Every row belongs to one group in each of 4 separate groupings. Each group adds its own fixed numbers to the row, and there is some noise. The rows also spread widely along 12 directions, which tell nothing about the answers.
Known rows, each followed by its group in each grouping:
0, 2, -1, 3, -14, -2, -4, 13, -8, 5, -4, 5, 7, 6, -8, 17, -3, 3, 1, 25, 2, 8, 9, -5, 2, -2, -12, 0  Subi k_224 k_420 k_99
11, -8, -9, 0, 10, 3, -5, 3, 6, 5, 7, 5, 11, 0, -7, 11, -1, 6, 1, -2, 2, -4, 6, -9, 6, 3, -13, 0  digub k_744 k_420 k_826
13, -6, -6, 16, 11, 0, 1, 5, 0, 0, -9, 10, -1, 4, -5, 18, 7, 10, -31, -14, -10, 13, -3, -11, 5, 11, -12, 7  Bov k_349 k_70 k_787
-8, 4, -18, -4, 13, 12, -1, 2, 5, 1, 9, 2, 5, 4, 6, -11, 17, 2, -13, -8, -1, 0, 12, -5, 7, -7, -16, 7  Subi k_224 k_768 k_826
4, 0, -4, -10, 0, 2, 2, 6, -1, 6, 1, 12, 4, -2, 5, -3, -10, 9, -2, -12, -4, -15, 2, 4, 4, 6, -5, 6  nefuv k_744 k_768 k_99
10, -2, 3, 2, -8, 5, -2, -2, 3, 2, -6, 0, 4, 8, -2, 0, -11, 1, 15, -2, 0, -3, 6, -12, -3, 7, -11, -11  gapil k_958 k_70 k_787
10, 6, -8, -17, 11, 16, -2, 1, 1, 10, 16, -7, 18, 12, 1, -10, 22, -18, 6, 4, 14, -7, 13, -12, 13, 6, -16, 13  nefuv k_958 k_768 k_787
-10, -2, 13, 9, -19, -14, 1, 7, 3, -3, -3, -1, -1, -14, -2, -5, -6, 12, 4, 12, 6, 6, -1, 5, -2, -14, 14, -1  nud k_349 k_768 k_99
2, -19, -16, -11, 4, 8, 4, -12, 4, -12, 5, 4, 8, -7, 10, -8, 12, 2, 7, -6, 3, 5, -6, 9, 0, -9, 1, 10  digub k_744 k_420 k_99
14, -10, 4, -3, -3, 4, -2, 1, -5, 5, -9, 10, 10, -7, -2, 5, 1, 7, -4, -4, 5, -4, -11, 5, 4, 2, 4, 13  nud k_958 k_420 k_787
13, 3, -3, -16, -5, 19, -9, 0, -8, 4, 4, 4, 11, 13, 1, -14, 20, -10, 7, 4, 15, -20, 2, 0, 6, 2, -10, 17  gapil k_744 k_420 k_787
-2, -19, -9, -15, 16, -12, 3, 5, -6, 2, 9, 11, 21, -20, -4, 13, -3, 11, -4, 9, -1, 0, -10, 7, 0, 3, 5, 16  Bov k_744 k_768 k_99
3, -5, 3, 2, 5, -1, -3, 10, 3, 15, 3, -5, 22, -10, -10, -8, 8, 2, -9, 18, 11, 7, 2, -4, 8, -12, 3, 16  Bov k_224 k_420 k_826
3, 3, 8, 16, 1, -5, -3, 2, 1, -5, -9, 9, 0, 10, -12, 3, -1, 7, -5, 2, -16, -1, -2, -7, -2, 10, 1, -7  Bov k_349 k_420 k_826
-7, 22, 20, -10, -19, 4, -8, 12, -13, 17, -9, 2, 7, 9, 0, -14, -8, -3, 23, 13, 4, -18, 8, -3, 5, -1, 0, -3  Bov k_744 k_768 k_826
-10, -5, -9, 5, -4, 0, -5, 0, -3, -19, -12, 20, -4, 12, -6, 0, 10, 12, -14, 5, -17, -2, -1, 1, -8, -1, -1, -10  Subi k_349 k_768 k_787
18, -16, -2, -2, -9, 11, -3, -8, 1, 1, -7, -1, -10, 4, -2, 15, 13, 6, 8, -19, 16, 6, 5, -17, 6, -12, -19, 11  gapil k_744 k_420 k_99
-2, -9, 4, -8, 0, -5, -1, -4, -6, -3, 8, -3, -9, -2, -3, 16, 23, 5, 9, -9, 13, -2, -1, -13, 4, -6, 1, 16  Bov k_958 k_768 k_99
8, 5, 6, 9, 2, 6, 3, 2, -2, -3, 1, 2, 10, 0, 1, -9, 5, -2, -13, 1, -10, 5, -5, 8, 0, 10, 0, 8  gapil k_744 k_420 k_826
-9, -1, -2, -7, -4, -5, 2, 4, -2, -8, 4, 7, -5, -11, 9, -4, 2, 16, -7, -14, 5, -9, -7, 11, -1, -6, 6, 11  gapil k_349 k_768 k_787
4, 21, 19, 12, -6, -10, 4, 5, 9, 4, -5, -5, 5, -2, 1, -14, -33, 4, 7, -10, -13, -8, -1, -3, -4, 25, 3, -22  Subi k_744 k_768 k_787
-7, 4, 8, -13, -5, -5, 7, -6, -3, -8, 1, 2, 2, 2, 5, -10, -2, 1, 23, -7, -5, -7, -6, 5, -2, 7, 10, -1  nefuv k_744 k_420 k_787
-11, 4, -6, -9, -5, 0, -8, 13, -12, -1, -4, 14, 19, 10, -7, 2, -2, 0, 6, 36, -5, -3, 8, -1, -2, 3, -6, -8  Bov k_744 k_768 k_787
-8, 16, -2, -10, 26, -9, 11, 1, -7, 11, 5, -3, 4, 3, 1, 7, 6, -1, 0, -18, -19, 8, 8, -12, 7, 21, -8, 12  Subi k_349 k_420 k_99
-2, -5, -6, -18, 6, 2, 5, -3, 2, 4, 15, -7, 19, -10, 7, -11, 8, -8, 19, 8, 13, 2, 5, 2, 4, -6, -2, 9  nud k_744 k_768 k_99
5, -2, 0, 7, -3, -1, -1, 7, -4, -4, 2, 10, 8, 0, -1, 3, 1, 3, -13, 10, -3, -3, -5, 5, 0, 7, -1, 6  Bov k_744 k_768 k_99
-4, -12, 10, 11, -3, -12, 4, -4, -1, -13, -10, 14, -9, -13, -3, -3, -2, 21, -13, -20, -12, -4, -20, 8, -7, -1, 20, 6  Bov k_744 k_768 k_99
-11, -1, 3, 1, 0, -10, 3, 5, 1, -1, 7, 0, -1, -11, 5, 3, -8, 14, 7, -3, 2, -2, -2, 2, 1, -5, 4, 0  Bov k_744 k_70 k_826
4, 8, 10, 3, 3, -8, -1, 7, -1, 6, 2, 7, -2, -2, -6, 3, -13, 12, -2, -16, -7, -19, 1, -5, -1, 16, -1, 3  gapil k_744 k_768 k_99
-5, -16, -10, -1, 4, -2, 5, -5, 8, -12, 5, -4, 7, -10, 5, 5, 11, 5, 3, 5, 6, 23, 2, -3, 1, -17, -4, 1  Bov k_349 k_768 k_826
14, 8, 4, 11, -8, 12, -3, -2, 3, -5, -4, -1, -16, 10, 5, 5, 10, 4, -15, -29, 4, -3, -2, -10, 4, 7, -14, 1  Subi k_224 k_768 k_787
4, 5, 10, -8, -3, 5, 1, -2, -12, 6, -16, 6, 7, 6, -2, -5, 9, -2, 4, -5, -6, 1, -8, -1, 4, 6, 6, 12  Bov k_349 k_420 k_787
-9, 3, 5, -4, 8, -15, 0, 12, 5, 13, 4, 1, 10, -14, -6, -3, -10, 15, -1, -3, 4, -9, -2, -7, 4, 0, 7, 8  Bov k_224 k_420 k_787
-23, -23, -14, 8, -5, -9, -1, 2, 0, -18, -10, 17, -4, -13, -3, 1, 13, 29, -19, 7, -6, 13, -5, 10, -3, -32, 10, 5  Subi k_958 k_420 k_826

New rows. What belongs after each?
-8, -9, -4, 0, -10, 6, -6, 4, 0, -5, -11, 13, 10, -2, 0, -14, 4, 10, -1, 15, 2, -1, 1, 5, -1, -20, 1, -2  Bov k_744 k_768 k_826
6, -6, -6, -8, 3, 7, -6, 2, 0, 3, 0, 5, 1, 1, -3, 4, 10, 8, -4, -13, 12, -9, 6, -11, 5, -4, -15, 10  gapil k_744 k_768 k_787
-12, 8, -2, -13, -1, -2, -1, 15, -14, 9, -5, 7, 10, -2, 3, 8, 4, 6, -6, 11, 0, 8, 5, 1, 7, -5, -4, 11  Bov k_349 k_768 k_787
-2, 11, 6, 4, 1, 0, -1, 0, -5, 3, -9, 8, -9, 8, -3, -5, 8, 9, -8, -18, -12, -9, -1, -3, 4, 5, -1, 5  Subi k_349 k_420 k_826
-2, -10, 7, 4, -7, -7, -4, -1, -8, -1, -29, 16, -14, 8, -14, 26, 2, 21, -1, -13, -10, 10, -1, -19, 0, -6, -3, -2  Bov k_349 k_420 k_787
11, 7, 10, 5, 0, 3, -7, 12, 11, 27, -3, -2, 18, -8, -6, -14, -23, 6, -4, -5, 3, -13, 7, -8, 7, 2, -2, -2  digub k_224 k_768 k_826
-10, -3, -20, -19, -1, 6, 8, 8, -5, -6, 18, -1, 16, -4, 18, 12, 9, -7, 4, 25, 6, 26, 12, 11, 9, -12, -17, 7  nefuv k_349 k_768 k_826
-18, 14, -1, -21, 8, -4, 7, 0, -13, 14, -5, 0, -1, 3, 6, -8, 9, 4, 13, -16, -9, -1, 7, -3, 7, 0, -2, 14  Subi k_349 k_420 k_99
-8, -10, -7, -12, 8, -11, -1, -8, 9, -5, 8, -4, 3, -4, -6, 2, 4, 9, 18, -4, 9, -4, 5, -14, -1, -6, -2, -5  Subi k_349 k_768 k_787
-18, -12, -20, -24, 11, 6, 10, 0, -9, 4, -8, 11, 6, -16, 17, 3, 8, 15, -9, -18, -7, 22, 5, 8, 6, -23, -7, 20  gapil k_349 k_768 k_826
8, 7, 6, 15, -1, 0, 7, 4, 4, -1, 6, -9, -3, 2, 5, 5, 8, -3, -6, -7, 2, 10, 0, -8, 6, 8, -8, 7  Bov k_958 k_420 k_99
14, -16, 9, -9, -10, -3, -1, -2, 2, 7, -6, 9, 6, -14, -2, 5, -24, 14, 14, -14, 7, -18, -14, 1, -3, 0, 8, 3  Bov k_224 k_768 k_99
8, 8, 0, -14, -8, 9, 0, 4, -1, 7, 14, -9, 11, 9, 4, -3, 7, -15, 21, 14, 17, -4, 15, -9, 9, 3, -17, 4  nefuv k_744 k_768 k_99
-12, 6, -15, -30, 18, 3, 4, 7, -8, 21, 2, 7, 10, -10, 12, 4, -12, 11, 8, -21, -4, -6, 12, -2, 11, -3, -17, 8  Subi k_744 k_768 k_826
-5, 4, 6, -23, -5, 6, 6, -17, -7, -4, 6, -15, 5, 5, 9, -2, 16, -14, 44, 3, 7, 10, 3, -5, 2, -2, -4, 1  Subi k_744 k_420 k_826
10, -8, 4, 13, -9, 2, 0, 1, 7, -11, 1, 6, 7, -13, 5, -8, -10, 8, -9, -4, -2, -4, -13, 15, -4, 0, 9, -5  digub k_744 k_768 k_826
19, -6, -6, -2, -10, 17, -1, -8, 7, -2, 2, -5, -6, 1, 13, -3, 9, -1, 2, -21, 19, 0, 1, -4, 6, -8, -19, 6  Subi k_744 k_768 k_99
8, 14, 4, -17, 6, 9, -1, -3, -9, 10, 14, -10, 14, 13, 2, -1, 13, -21, 22, 3, 4, -4, 11, -10, 6, 19, -12, 6  digub k_744 k_768 k_99
0, -10, -10, 0, -6, 6, -9, 16, -13, 7, -23, 28, 5, -4, -4, 3, 7, 22, -33, 1, 0, -4, -6, 8, 7, -15, -3, 20  Bov k_744 k_420 k_787
2, 6, 13, -5, -11, -6, -7, 7, -4, 16, -4, -6, -3, -1, -7, 11, 4, 7, 10, -5, 16, -2, 5, -12, 10, -6, 0, 9  digub k_349 k_420 k_787
2, 2, 8, -6, 2, -2, 5, -1, -1, 10, -4, -3, 9, -2, 0, -6, -2, 0, 15, -5, -1, 1, 1, -7, 4, 4, 0, 6  Bov k_744 k_420 k_99
6, -8, -10, -22, 1, 13, -1, -5, -8, -1, -1, 17, 11, 3, 7, -5, 6, 2, 14, -8, 2, -21, -8, 9, 1, 4, -1, 9  nud k_958 k_420 k_787
-5, 10, 3, 5, 0, -2, 2, 8, -9, 1, 0, 1, 5, 2, 0, 9, 3, 1, -4, 8, -10, 13, 3, 1, 3, 6, -8, 2  Subi k_744 k_420 k_826
13, -10, 4, -7, 26, -3, 8, -15, 4, 4, -2, 0, 6, -1, -7, 2, 7, 1, 2, -32, -12, -1, -7, -16, 1, 18, 1, 11  Bov k_349 k_768 k_99
1, 2, 7, 17, -3, -10, -4, 8, 11, 8, 2, -10, 3, 2, -11, -9, 6, 4, -4, 10, 11, 0, 9, -17, 5, -8, -1, 2  Bov k_349 k_70 k_99
6, -13, -12, -2, 12, -1, -5, 7, 12, 15, 6, -2, 20, -11, -7, -3, 0, 5, -7, 4, 12, 1, 14, -12, 9, -11, -12, 7  digub k_744 k_768 k_99
-11, 0, -10, -1, 3, -1, 1, 6, 6, -4, 0, 4, 11, -1, 3, -17, 6, 6, -3, 11, 2, 0, 2, 1, 2, -11, 1, 2  Bov k_349 k_420 k_787
27, 9, 13, 8, -11, 13, 1, -4, 13, 9, 6, -18, 1, 7, 5, -1, -3, -14, 15, -14, 17, 2, 10, -19, 7, 10, -18, -6  nud k_224 k_768 k_99
-15, 6, 1, -9, -11, 1, -6, 2, -14, 10, -26, 4, 2, 18, -10, 3, 6, 3, 15, 13, -7, 14, 17, -18, 2, -10, -11, -8  Subi k_349 k_70 k_787
4, 6, 20, 2, -13, -9, -2, 2, 3, 5, -3, -7, 2, -2, -6, 4, -9, 2, 19, 2, 9, 1, 2, -11, 1, 4, 4, -8  nud k_349 k_768 k_787
1, 15, 15, 7, -7, -5, -6, 13, -6, 17, -10, 5, -2, 11, -10, 2, -13, 7, 6, 1, -5, -17, 8, -15, 3, 12, -6, -5  Bov k_744 k_70 k_99
10, -3, -8, 7, 2, 4, 0, 1, 15, 2, 6, -5, 7, 3, 1, -2, -3, -1, 6, 0, 3, 3, 12, -13, 5, 0, -14, -6  digub k_958 k_420 k_99
-8, 11, -2, -4, 10, 3, 1, 7, -5, 7, -4, 2, 6, 5, -1, 5, 7, 0, -7, -5, -8, 12, 11, -12, 7, 6, -10, 4  nud k_224 k_768 k_787
-2, 3, 1, 2, -1, -3, 1, 10, -2, 7, -7, 7, 6, -1, -1, 1, -5, 8, -8, 1, -5, 2, 5, -4, 4, 0, -4, 2  Bov k_349 k_768 k_99
4, -8, -7, 2, 0, -8, -3, 5, 7, -9, 20, -3, 6, -8, -3, 18, 1, 6, -5, 8, 14, 1, -2, -3, 0, 2, -7, 0  Subi k_224 k_768 k_787
-15, -6, -9, -2, -2, -8, 9, 0, -1, -15, 9, -2, -14, -2, 7, 11, 24, 11, -4, -6, 3, 19, 3, -1, 6, -15, -2, 15  nefuv k_349 k_420 k_99
-17, -5, -6, -3, 6, -10, -3, 1, 2, -9, 6, 10, -4, -6, -3, -3, 1, 20, 0, -7, -5, -14, 0, 2, -2, -7, 4, -3  Subi k_744 k_768 k_826
9, 4, 11, 4, 0, -6, 2, 5, 5, 5, 16, -7, -1, -8, 0, 6, -4, 5, -3, -16, 8, -7, -1, -6, 1, 12, -2, 11  gapil k_224 k_768 k_99
-8, -12, -2, -1, -7, -7, 2, 15, -10, 5, -14, 23, 1, -13, -2, 5, -5, 26, -27, -7, -9, 1, -5, 11, 4, -13, 9, 17  nefuv k_958 k_768 k_99
-5, -5, 7, -8, -5, -6, 8, -11, 3, -15, 8, -3, -4, 2, 0, 2, 5, 1, 23, -7, -3, 3, -2, -6, -6, 4, 7, -3  nefuv k_224 k_768 k_99
-3, 7, -4, -8, -1, 5, -3, 10, -5, 13, -4, 5, 1, 3, 4, 1, 3, 5, 0, -4, 6, -6, 12, -10, 9, -4, -15, 7  Bov k_744 k_768 k_99
-6, 14, 9, -13, -22, 6, -7, 13, -19, 8, -3, 8, 5, 3, 6, 5, -6, 1, 18, 16, 3, -9, 3, 11, 4, -3, -1, 3  digub k_744 k_420 k_826
1, -6, -6, 10, -1, -5, 1, 11, 5, 10, -23, 16, 0, -9, -1, 2, -26, 28, -23, -20, -13, 2, 2, -3, 0, -3, -6, -4  gapil k_349 k_70 k_787
-4, 9, 2, -10, -1, -10, 3, 3, -5, -1, 15, 1, 1, -2, 4, 1, 3, 3, 10, -1, 3, -16, -4, 7, 1, 9, 4, 10  Subi k_349 k_420 k_99
3, 11, 4, 6, -5, 4, 6, 8, 5, 7, -7, 3, 3, -9, 16, -20, -20, 8, -7, -18, -4, -6, -2, 6, 2, 4, -1, -2  Bov k_744 k_768 k_99
5, -3, 6, -21, -34, 14, -6, 4, -17, 1, -11, 14, 16, 7, 5, -10, -4, -5, 22, 27, 9, -12, -4, 15, -2, -7, 4, 0  nefuv k_958 k_768 k_787
4, -22, 2, -34, 9, 2, -2, -14, -21, 0, 9, 3, 10, -7, -5, 15, 35, -5, 18, -3, 17, -5, -15, 0, 5, -4, 9, 36  Bov k_744 k_768 k_99
-12, 2, 3, 5, -4, -11, 2, 11, -5, -7, 7, 4, 2, -9, 1, -2, 5, 10, -10, 11, 0, 0, -4, 9, 0, -3, 9, 9  Bov k_744 k_768 k_99
